There are 3 ways to turn a row about zero (a turn may also mirror it). The second row of each pair is the first, turned, with some noise. The first 21 pairs use one turn. New pairs use 2 turns, one after the other, and a turn may come again.
In the rows, zero is written as 128.
Known pairs, each followed by its turns in order:
[123  58 150  72  29 137]
[ 96  97  93  38  48 135]
D

[135 178 158 125  61 112]
[130 147  99  97 105  52]
T

[122 109  95 121 154  82]
[ 98 159 136 124 142 176]
T

[110  73 150  88 172 187]
[171  43 102 142  96 142]
D

[120 131  92  61 166 165]
[116  79  78  86 138  89]
H

[118 136 112 103 189 148]
[126 137 165 184 143 148]
T

[166 122  93 116 161 131]
[155 120  94  99 102 118]
H

[168 107  93 131 138 142]
[137 139  85 151 108 104]
D

[120 121  90 103 143  97]
[ 98 162 152 123 146 148]
T

[ 85 139 146 155 159 111]
[134 108 157 124 185 142]
D

[113 144  87 150 130 168]
[132 153  84 113 165 141]
H

[108 102 176 108 136  93]
[131  89 176 160 125 109]
H

[168 108 160 107 131  72]
[113 159 136  99  63 151]
T

[142 134 127 132 142 136]
[119 117 135 140 127 127]
T

[108 102 159 128 143  71]
[ 72  93 120 122 160 149]
D

[130 109 117 147 128  96]
[116 132 111 110 128 158]
T

[142  86  85 123 128 123]
[128 134  69 124 127 112]
D

[128 158  96 103 114 116]
[133 170 118 119 123 151]
D

[177 175 211 138 198  92]
[139 174 189 115  76  37]
H

[126 165 138 118 112 172]
[ 71 147 108 127 140 112]
H

[160 151 142 152  99 130]
[113 171 130 140 101 141]
H

New pairs. What belongs after each?
[ 84 155 131 155 134 101]
[146 153 108  75 143 139]
T H

[124 153 152 171 143 146]
[164 144 110 130 128 173]
T H

[154 117 146 156 195 102]
[191 157 146 145 163 131]
D H

[184 101 128 147 125  95]
[121 161  85 123 171 144]
D T

[104 118 127 160 131 140]
[111 115 127 161 117 127]
H T

[ 63 119 125 157 148 125]
[128  88  97 188 124 145]
D D

[207 133 145 120 107 135]
[108 153 163  62 149 114]
D D

[131 178 149 114  85 132]
[ 82 165 116 118 148 151]
T D

[ 82 128 112 150 103 130]
[128  94 130 106  99  92]
D H

[131 153 143 168 176 191]
[ 52 170 112 160 133 121]
H T

[102 171 121 133 134 148]
[121 129 156 167 103 128]
D D

[ 97 176 162 171  94  84]
[180 142 109 189  92  90]
H T

[170 153 169 114 118 144]
[135 163  78 109 151 110]
H T

[172 103 137 138 131 120]
[136 116 119  89 103 123]
T D

[152  91 147 139 107 122]
[140 126 168  95 131 116]
T T

[157  83 110  87 137 135]
[146 114 107 146 113 180]
H H

[132 119 110  95  92 147]
[138 164 114 105  96 138]
D D

[107 151  92 118 140 133]
[141 153 137 169 112 124]
D D

[120 164 120 132 133 129]
[123 135 135 128 167 125]
T D

[127 152 106 160 141 125]
[123 127 117 145 165 152]
T T

[149 134 112 132 115 120]
[120 137 135 108 135 137]
D H

[102 165 132 125 147 134]
[136 105 131 155  98 120]
D T

[165  96 122 118 123 140]
[129 149 109 102 121  97]
H D

[146 115 117 108 143  97]
[156 133 125 140 136  91]
T T

[146 143  93 139 127 176]
[178 109 149 153 140 119]
T H

[ 83 133 129 112 154 149]
[123 131 147 175 136  99]
T D

[135 160 136 120 146 109]
[140 110 111 156 126 119]
D T

[156 159 130 127  89 156]
[166 148 142  92 152 139]
H D

[155 138 120 101 109 164]
[ 90 147 125 136 109 164]
D H

[142  99 128  90 156 108]
[ 86 146 131 151 138 105]
T H

[156 135 108 105 114 165]
[123 110 109 101 152 169]
H H

[139 147  95 121 102 125]
[134  98 155 109 141 115]
T H

[ 92 159  89  78 138 126]
[138  91  79 126 123 178]
H D

[127  52 149 145 166 109]
[166 166 126 160  65 143]
H H

